The groups are shells around one centre, one inside the other: the same stretched ball of 7 dimensions in 7 sizes.
(in the rows, 128 means zero)
Known rows, each followed by its group:
[100 102 145  87 131 172 129  95 148]	V
[105 137  73  78 112 147 129 107  86]	E
[114  98 104  95 114 119 169  97 119]	X
[ 85 135 108  56 110 181 126 104 137]	X
[119  90 104 124  92 107 179 108  95]	V
[165 133  96 100 109 175 154 164 105]	M
[117 122  91  90 144 162 112 117  80]	P
[118  83 105 121 104 102 165 120  87]	P
[109  90 108  98 135 142 153 118  95]	N
[ 75  83 125  79 172 154 144  56 124]	M
[127 101 101  88 167 163 124 136  85]	E
[ 92 106  83  77 142 132 133  99  83]	A
[122 110 144  94 140 200 123 122 137]	V
[106 119 118  87 106 164 151  98 135]	P
[128  76 140 113 139 148 169 112 129]	A
[ 52 115 105  52 129 148 117  66 125]	V
[161  63 116 166 121  70 173 110  75]	A
[101 111 125  65 183 205 123  90 133]	E
[127  89 134 106 156 163 148 102 124]	N
[121 102 118 118 108 112 121  99 103]	M
[124 105 109  93 155 151 144  90 114]	N
[ 97 125 109  91 125 164 114  86 106]	P
[103 132  88  58 141 188 117 133  99]	A
[127 132 111  94 115 179 133 115 119]	N
[119 129 101 107  69 134 139 123 105]	X
[104  89 132  99 131 156 140 112 118]	X
[134  98 108 128  91  95 154 109 100]	N
[128  74 129 130 139 135 152 117  93]	N
[130 119 114 116 112 158 123 120  97]	N
[101 103  89  80 128 104 138  92 102]	P
[135  64 126 148 120  94 169 108  89]	X
[122  73 134 117 144 126 168  83 126]	P
[ 75  76 110 101 126  80 144  53 104]	V
[ 86 104  94  86 165 145 121  69  83]	V
[118 124 118  82 137 174 125  95 133]	P
[105  69 124  94 165 128 176  73 127]	M
[138  62 133 149 141 101 142 105  85]	E
[130 115 100 104  99 149 143 148  92]	N
[140  84 118 130 153 135 155 101  90]	X
[111  72 108 131 143  84 146  67  78]	A
[123  93 126  77 163 168 159 108 142]	E
[ 78 122 116  86 110 150 117  64 124]	V
[ 74  66 130  83 188 150 136  69 111]	V
[107  97 136  86 143 195 146 126 130]	M
[170  96  92 131 140  97 145 124  74]	V
[136  88 117 136 138 141 153 109  82]	A
[161  99 101 133 100 100 175 124  98]	A
[128 106 106  81 147 159 157 117 120]	N
[123 100  91 127 111 114 136 123  58]	E
[131 109  89  99 163 142 131 103  79]	A
[101  82 130  79 166 172 146 113 125]	E
[ 77 113 131  84 120 177 117  86 127]	M
[145  72 116 140 153  96 152  91  85]	X
[134 100 122  90 167 178 146 114 124]	X
[138  96 110 127 144 146 144 113  81]	X
[149  55 114 148 141  89 175 128  70]	E
[ 97  74 114  93 186 124 138  65 101]	P
[131  67  90 116 153  64 168  90  79]	M
[151 117  81 122  85  85 154 120  86]	M
[123  95 108 119 121 124 125 129  77]	A
[105  80 131 117 126 137 165  87 115]	E
[ 89 120  95  68 115 129 139  78 124]	P
[118 154  96  92  86 188 123 124 104]	M

New rows. What belongs after each?
[168  63 133 161 138 108 157 135  83]	M
[138 108 118  96 161 162 131 100 120]	A
[133 140  86  91 109 160 135 125  98]	X
[ 80 137 118  52 135 217 118  97 141]	E
[104  76 103 117 140 101 169  71  89]	V
[111  90 128  98 182 176 137  81 113]	E
[126  80 130 135 100 104 155 109 107]	P
[132  92 101 112 104  98 167 119 101]	N
[148 134  76 107  97 133 139 140  79]	A
[ 98  87 119 119 116  95 132  71 101]	E
[112  69 126  94 173 129 149  90 118]	X
[122 104  98 107 121 111 162  79 107]	E
[152  61 123 128 163 108 171 114 101]	P
[109 131 105  83  78 137 140 108 132]	A
[ 99 111 128  77 141 196 140 105 133]	P
[134  94 114 137  91 121 171 118  95]	E
[100  99  92  88 115 108 146 106  97]	X
[ 86 125 120  71 117 186 122 103 131]	X
[154  62 120 161 106  65 192  99  94]	V
[117 149  83  81  92 151 125 114 105]	P
[ 86 108 110  89  97 130 147  86 119]	P
[139 110  89 128 104 103 133 120  69]	P
[127  68 119 140 122  71 149  91  89]	A
[129 116  87 104 122 123 126 116  80]	N
[ 97  84 122 106 142 118 150  56 117]	A
[138 122 129 108 118 187 120 139 116]	E
[109  76 108 127 148  99 133  81  70]	A
[ 80 144  88  43 115 181 125 105 124]	A
[ 87 142  99  56 104 195 131 119 125]	A
[122  54 126 112 149  88 164 103 111]	V
[106 110 121  77 171 188 112  99 116]	P
[ 88  92 106  65 182 173 131 103 101]	M
[100 121  95  83 140 161 121  95  94]	N
[101 113  90  80 104 111 152  92 114]	P
[108 161 103  75  94 222 108 141 110]	V
[157 114 100 109 117 137 159 131 107]	X
[112  85 122 112 155 140 148  79 105]	N
[ 81 118 112  61 139 172 128  83 131]	N
[131 121 107 102 102 135 153  98 125]	A
[ 93 108 118  80 136 161 141  80 130]	N
[121 127 101 110  78 128 142 108 106]	X
[146  62 121 132 156  93 160 104  95]	X
[ 90  81 115  95 172 149 129  87  89]	A
[130  48 134 139 131  70 182  86 113]	M
[101  50 122 122 139  73 170  74 100]	E
[ 99  79 113  93 154 105 140  74 110]	X
[128  52 117 139 168  99 155  99  69]	A
[103 145  92  61 103 169 136 106 130]	P
[114 127  74 100  83 115 131 130  70]	M
[143  69 107 142 128  74 174  97  84]	X
[ 83 114 110  59 157 169 104  92 118]	E
[124 117  97  72 151 168 124 133 104]	P
[123  65 120 102 182 109 149  83 109]	A
[157  66 110 129 179  95 157  98  87]	M
[128  73 119 162  93  82 156 105  71]	V
[149  94 131 104 145 180 151 156 118]	V
[145  83 119 124 119 114 186 108 119]	E
[160  85 104 149 139 108 133 135  54]	V
[114  81 139  99 177 160 143  78 130]	A
[ 97  92 120  75 165 137 135  67 133]	A
[141 137  95  99 120 189 127 147  89]	A
[121  83  93 117 154  84 141  72  76]	E
[152 107 121 124 119 148 141 128 107]	N
[130 116 120 131  95 147 134 108 101]	E
